The rows of a group lie close to one hidden flat surface of 10 dimensions, which may be shifted away from zero. Surfaces can cross.
In the rows, 128 means zero.
Known rows, each followed by its group:
[106 103 106 101 174 161 145 210 172 139 185 189 158  98 136 123] => vizi
[ 77 127 148 115 159 143 105 136 129 125 151  72 181 171 117 151] => soz
[113 125 163 144  97 129 147 135 122 104 114 133 114 157 168  93] => pobe
[123 154 144 164 159 150 116 163 161 117 130  97  78  62 159 120] => pobe
[156 175  92 144 135 155  79 140 166 133 108 113  53  46 115 140] => pobe
[125  90 109  92 143  93 121  99  55 130 138 159  97 109  98 164] => kat
[135 120 175 126 108 198  88 146 105 119 101  75 110 170 120 103] => soz
[158 110 159 116 138 119  84 114 112 104 130 165 160 144  96  72] => soz
[ 89 130 143 151 113 217  82 139  98 141  96 152 136 154 102  99] => soz
[ 84 125 138 150 134 119 120 131 119 138  95 100  73  90 137  88] => soz
[132 152 170 146 153 145  93 133 154  75 170  79 110 159 140  99] => kat
[102 107 127 149 164 167 135 132 117 158 149 139 160 117 124 120] => kat
[149 118 135 110 131 113 103 168 119 128 118 192 152 117 157  93] => vizi
[129  85  99 156 164 160 122 107 126 139 192 202 124 104  95 133] => vizi
[149 179 114 102 173  89  71  83  83 128 129 128 170 162  97 107] => pobe
[150  96 147 114 128 149  91 146 172  83 179 132 100 124 106 138] => kat
[134 128  91 183  87 149 170 113 151 164 119 161  93 101 146 128] => vizi
[151 140 117 142 130 154 105 109 103 111 126 159  82 120 102 113] => pobe
[172  89 111 112  79 117 147 133 174 135 108 139 100  82 102 133] => vizi
[ 88 145 149 160 137 138 131 128 105 151 108  62 104 149 172 115] => kat
[121 127 120 148 146 120 161 122 180 140 165  91 162 151 133 130] => kat
[138 107 106 128 126 113 190 116 128 142 114 131  97 125 114  56] => pobe
[ 86 110 160 118 134  78 106 133  84 176 107 111 193 148 191 143] => soz
[ 76 158  86 165 109  89 154 149 200 171 118 168 139 125 172  62] => vizi
[206  94 161 127 141 131 159 118 124 107 166 169 204 127 120 140] => vizi
[157 102 152 155  97 136 192 161 134 140 129 152 134 111 195 144] => vizi
[141 112 126  95 118  68 100 134 130 130 119 114 106 106 147 154] => pobe
[147 122 145 151  79 157  72 123 159  73 132 186  95 112 113 139] => pobe
[169 135  74 144  87 145  68  76 127 170 130 129 112 171 113 180] => kat
[121  72 188 117 116  98 119 148 152 104 129 134 147 126 143  70] => soz
[ 98  98 130 117  74 105 161 162 187 165 102 106 175 128 166 131] => soz
[136 127  96 115 107 105  84  96 135 156  80 122  71  77  80  86] => pobe
[113 151 136 106 128 154 122 163 138 109 129  91 135 154 135 165] => kat
[156 100 125 171 108 148 178  70 169 144 136  87 152 112  89 138] => vizi
[159  68 158 124  81 140 128  79 112 146 111  81 149 123  90 201] => vizi
[132 125  93 116 159 139  83  82 127 139 155 131 133 129  49 125] => kat
[108 124  82 138  73  93 148 136 172 156 129 141 103 133 166 173] => vizi
[227 104 103  87 148 167 117 125 125 118 179 121 100 131  87 173] => soz
[174  40 148 136  66  95 147  88 143 128 134 139 129 108 126 178] => vizi
[106 101 131 124 162 137  80 105 157 113 145 111 101 102  45  64] => kat
[156 153 133 137 147 136 177 135  91 106 147 146 111 133 168 130] => kat
[ 87 115 148 142 114 158  83 137 113 178 109 116 155 145 140 128] => kat
[110  85 120 117 158 142 137 142 154 100 191 136 120 113 100 159] => soz
[112  99 163 108 143 163  51 121  81  98 159 149 157 167  97 145] => soz
[147 157 133 132 142 122 165 149 110 105 138 110  73 125 186 140] => pobe
[114 206 158 159 150 123 136 159 205  88 135  52 152 135 177 114] => pobe
[159  74 142 133 108 187 156 166 146 113 146 125  44  90 128 122] => soz
[ 90 126 111 139 173 163 114 124 135 134 145  80  85 102  88 117] => pobe

New rows. What belongs after each?
[214 122 136  93  95 132 138 146 154 125 130 148 194 168 133 125] => soz
[111 103 141 167 105 129 113 122 202 153 140  81 123 140 144  94] => kat
[129 143 116 156 122 106 131  94 124 149 114  99 109 145 140 107] => kat
[153 169 114 119 115  97 106 121 162 124  99  99  99 111 124 120] => pobe
[156 111 131 130 124  93  92 126 170 120 123 176 135  72 114 103] => pobe
[ 85 124 157 125 167 108  80 134  79 136 124  83 111 126 149 129] => pobe
[173 181 125  90  99 160 143 178 122  95 102 146 119 133 154 161] => kat
[100 139 103 123 161 161  59 151  92 175 138 110 128 103 140 238] => pobe
[106 122 143 154 132  93 192 126 126 144  97 110  94 101 152  57] => kat
[167 149  83 105 111 121  82 112  76 147  98 140  61 111 116 173] => pobe
[145 186 108 116 134 109  93  98 108  93 117 128  96 140 108 134] => soz
[146 111 148 195 103  82 190  75 160 116 169 124 177 158 162 144] => vizi
[ 61 142 140 105 121  98 102 134 126  82 146 101 125 163 135 183] => soz
[127 118  96 162 141 143 177 108  76 173 140 144 100 123 156 170] => kat
[178 192 106 106 152  86 128 105 133 154 118  92 174 161 134 121] => soz
[124 120 140 135 189 145 124 131 114 120 170  99 110 113 123 121] => soz
[ 98 111 182 154 154 178 106 141  94 124 146 146 181 155 138  86] => soz
[123 139 139 166 164 121 178 124 145 135 154 113 154 139 156  79] => kat
[133 130  94 106 157 109 175 123 180 128 152  84 100 101  95 105] => pobe
[117 160 143 171 163 177 136 151 144 110 162 124 132 120 147 121] => pobe
[181 129 127 136 142 119  97 104 165 118 159 179 168 133  98  70] => kat
[ 69  89 173 164 126 171 111 163 101 167 120 109 138 140 191 135] => kat
[128 124 102 150  99 169  90 143 159 163 122 156 137  87 116 169] => pobe
[144 129 129 117 121 186 140 185 121 113 168 142 139 151 167 204] => kat
[167 102 135 144 150 159 141 128 134 136 159 178 155 101 113 118] => vizi
[165  88 117 132 136 171 149 144 108 139 159 188 128 110 131 152] => soz
[103 180  93 113 173 158 171 120  81 157 106 118 143 124 109 144] => kat
[212 145 119 104 109 139 154 136 154 155 119 132 195 165 143 117] => soz
[120 114 137 180 122 201 146 120 126 199  74 106 149  85 107  91] => vizi
[125 124 102  98 118 144 169 151 168 128 113 124 103  82  84 120] => kat
[160 114 147 164 140 194 162 129 118 154 129 138 163 102 121 130] => vizi
[158 150 141 134  96 120 163 122 151 102 124  68 100 139 147 156] => vizi
[128  75 156 109 156  90  95 109  38 100 158 169 103 124 134 148] => kat
[149  97 136 125 150 175 138 123 148 125 152 111 131  95  76 123] => vizi
[163 171 135 104 165 104 117 114  90  76 152 142 141 160 126 125] => kat
[140 149 137 132 153  55 142  81  82 133 117 141 161 155 141  73] => kat
[149 126 137 134  53 107  75 125 138 143  68 110  94 144 157 119] => kat
[133 116 136 108 170 107 149 122 100  81 156 128 100 109 109 117] => kat
[106 105 131 163 111 161 115  79 109 150 134  82 105 136 110 191] => vizi
[132 173 115 129 169 125  75 113 188 107 147 120 166 107  66 101] => pobe
[174 109 107 150 115 119 134 109  97 148 133 183 104 118 146 130] => kat
[ 45 161 154 162 132 131 133 154 109  90 127 131 100 125 171 125] => soz
[154 159 188  84 149 140 115 187 108  96 105  96 150 141 167 120] => vizi
[152 113 159  88  98 119  91 149 115  96 123  92  93 153 144 150] => soz
[112 118 103  94 114 107 145 121 148 130 129  70  86 137  98 151] => pobe
[111  83 134 193 125 133 187 115 149 147 178 154 172 127 168 155] => vizi
[105 115 119 137 120 156 187 184 188 186 126 121 191 113 155 134] => vizi
[ 96 154 149 122 136 171  90 150  98 136  85  93 128 129 125 109] => kat
[138 111 130 139 173  89 135 119 101 174 128 112 113  87 165 109] => soz
[138  88 135 121 131 119  93 120  95 139 132 162 130 114 123 130] => soz
[110 107 160 116 106 132  51 113 132  56 155 131 101 164  88 159] => pobe
